The rows are grouped in 2 ways, from coarse to fine. Each group lies inside one group of the grouping before and may be the whole of it. The rows also spread widely along 2 directions, which tell nothing about the answers.
Some rows, each with its group in each grouping after it:
[  4  -5  -9  -1  -5 -11   4  14 -13   1  -6  25  14 -22  19 -23  24  -1
  12  18] => j640 j793
[-15 -10 -27 -15  13 -18  29   5   6 -11  -5   9  -7  -2  42  -6  25  -6
 -11   3] => j450 j928
[-16 -11 -21  -9  15  -8  26  11   0  -2 -22   7  -3  -8  35 -15  28  -3
  -2   7] => j450 j217
[  3  -9  -9  -6   0 -17  14  17  -4  -8 -11  26  16 -10  21 -21  23  -2
  -2  14] => j640 j396
[ -5 -10  -9  -6  -5  -9  14   8 -12  -7   1  13  13  -1  24 -16  32  -2
  -6  11] => j640 j153
[-24 -11 -25  -4  12  -8  13  -4   3   6   9   7  11 -13  28  -6  21  11
  11  -2] => j582 j709
[ -3  -8 -35   5  14  -7   9  -3  -5   0   3  11  16 -23  28 -17  15   4
  17  14] => j582 j157
[-13 -16 -29  -6  10  -8  18   5   1   3   1  14  22 -15  29  -1  17   3
   7   9] => j582 j985
[-18 -16 -30  -3  13 -25  41  10  10  -7 -23  16   2  -6  32  -7  16   0
 -20   5] => j450 j51
[  7 -12 -12  -7  -1 -13   8  13  -4  -8 -12  37  15  -6  23 -19  15  -4
   2   6] => j640 j70
[ -6 -18 -36  -3  17 -18  17  11   9   4  -6  18  16 -18  16  -3   2   9
   2   5] => j582 j669
[-17   1 -18  14   7  -3  20  -3  -6   8  -8   8   1  -9  39 -10  36   0
   3  13] => j450 j51
[-19 -12 -31  -5   6  -2  10   4  -5   3   5   5  25 -11  28   0  22   1
  10   8] => j582 j985
[-11  -6 -22  -4  15  -5  24   7  -2   0 -21   9  -3  -9  35 -20  26  -5
   2   5] => j450 j217
[ 13 -17 -11 -11   1 -21  14  17   1  -8 -22  49  19 -13  16 -22   7  -1
   2   7] => j640 j70
[-14  -3 -16   8   6  -5  20  -2  -6   9  -9  11  -2  -9  40 -11  38  -2
   6  16] => j450 j51
[ -8 -17 -31  -8  10 -18  19   7   6   1  -6  17  24 -17  25  -5  10   3
  -1  11] => j582 j985
[ 14 -14 -38   7  17 -21   6   1   1   8 -11  36  17 -40  12 -29   0   5
  21  23] => j582 j157
[  2  -9 -25  10  10  -6   3  -5  -6   9  -5  25  23 -32  16 -23  17   7
  23  24] => j582 j985

New rows, each followed by its group in each grouping:
[  3 -14 -11  -7   1 -27  15  17 -10  -7 -18  33  15 -22  11 -27  10   2
   2  17] => j640 j793
[-14 -13 -30  -8   7 -15  17   6   5  -1   0  17  24 -12  26  -7  15   6
   4   7] => j582 j985
[  2 -19 -35   5   9 -19  10   6   6   4  -6  17  13 -19  17  -8   5   9
   6  13] => j582 j669
[-23 -22 -40 -13  16 -11  31   6  11  -9   5  -6  17  -4  41   3  15   3
  -9  -8] => j582 j157
[-17 -16 -36  -1  18 -13  20   3   2  -2   3   0  14 -13  36  -6  17   4
   7   1] => j582 j157
[-12  -4 -25  -4   8  -1   4  -4  -6   9   9  12  21 -15  31  -6  28   3
  19  10] => j582 j985
[ -2 -13 -15 -10   1  -6  11  16  -6  -6 -10  29  14  -4  30 -15  19  -5
   1   3] => j640 j70
[ -5  -5 -21  -9  11 -12  22   7  -2  -4  -7   7  -7  -6  39  -9  27  -7
  -1   8] => j450 j928
[  6 -22 -33  -4  15 -23  12   3   4   3 -15  37  24 -33  11 -19  -1   8
   7  21] => j582 j985
[  2 -10  -8  -8  -5 -16  13  19   3 -11  -5  20  18  -3  30 -21  24  -1
  -4   3] => j640 j396
[ -7  -7  -9 -12  -7  -7  12  12 -16 -13   2  -1  11   1  30 -12  36  -3
  -5   1] => j640 j153
[ -3 -22 -36  -3  15 -24  20  10  13  -3  -6  15  19 -13  19  -2   0  10
  -6   3] => j582 j669
[-11 -13 -33  -9  14 -17  20  10   8   0  -8  24  22 -16  21  -7   3   7
  -1  12] => j582 j985
[-28  -9 -13 -17  -4  -9  28  21  -7 -18   6  -7  13  12  37   3  29  -7
  -7 -10] => j640 j793
[-12  -6  -8  -7  -5  -2  15   7 -14 -10   4  -4  15   2  34 -11  38  -1
  -1   2] => j640 j153
[  4  -7 -24  -5  13 -16  12  -1  -3   2 -16  32  -3 -21  27 -24  20   0
   7  21] => j450 j928
[-11 -19 -28  -2  17 -21   7   0   5   6  -7  23  17 -25  14 -18  11  12
  10  13] => j582 j709
[-11   0 -18   2  10   2  13  -2 -12   9 -14   5   0 -11  41 -21  36  -2
  12  12] => j450 j217
[  3  -3  -8   1  -3 -11   4  11 -18   2  -5  30  18 -21  19 -33  21  -1
  15  21] => j640 j793
[ -1  -9 -33   1  12 -11  11  -2  -2   4   2  13  17 -23  34 -19  17   3
  19  11] => j582 j157
[  1  -3  -5  -1  -5  -6   5   5 -22  -3   6  10  16  -8  30 -22  37  -2
   5  13] => j640 j153
[  9 -16 -15  -6   0 -26  17  10  -9 -14 -11  22  14 -10  17 -23  17   2
  -8  10] => j640 j153
[-29 -29 -36 -18  21 -28  32  11  17 -15  -4   7  15  -7  27   2   5   9
  -8 -10] => j582 j709
[ -3 -12 -28  -9  13 -17  22   6   1  -4  -9  19  -1 -10  33 -16  20   0
  -4  14] => j450 j928
[-13  -7 -21   7  14 -15  29  -2  -1   1 -13  18  -1 -10  30 -10  27   1
  -2  12] => j450 j51
[  7 -13 -11  -9   3 -13  10  18  -4  -5 -12  30  15  -5  26 -15  23  -2
  -1   1] => j640 j70
[ -5 -19 -35  -8  11 -19  13   5   7   2  -6  29  24 -22  21 -13   9   4
   1  15] => j582 j985
[ -4 -14 -21   7  16 -22  22   4   7   0 -28  31   6 -18  19 -20  15   6
   1  20] => j450 j51
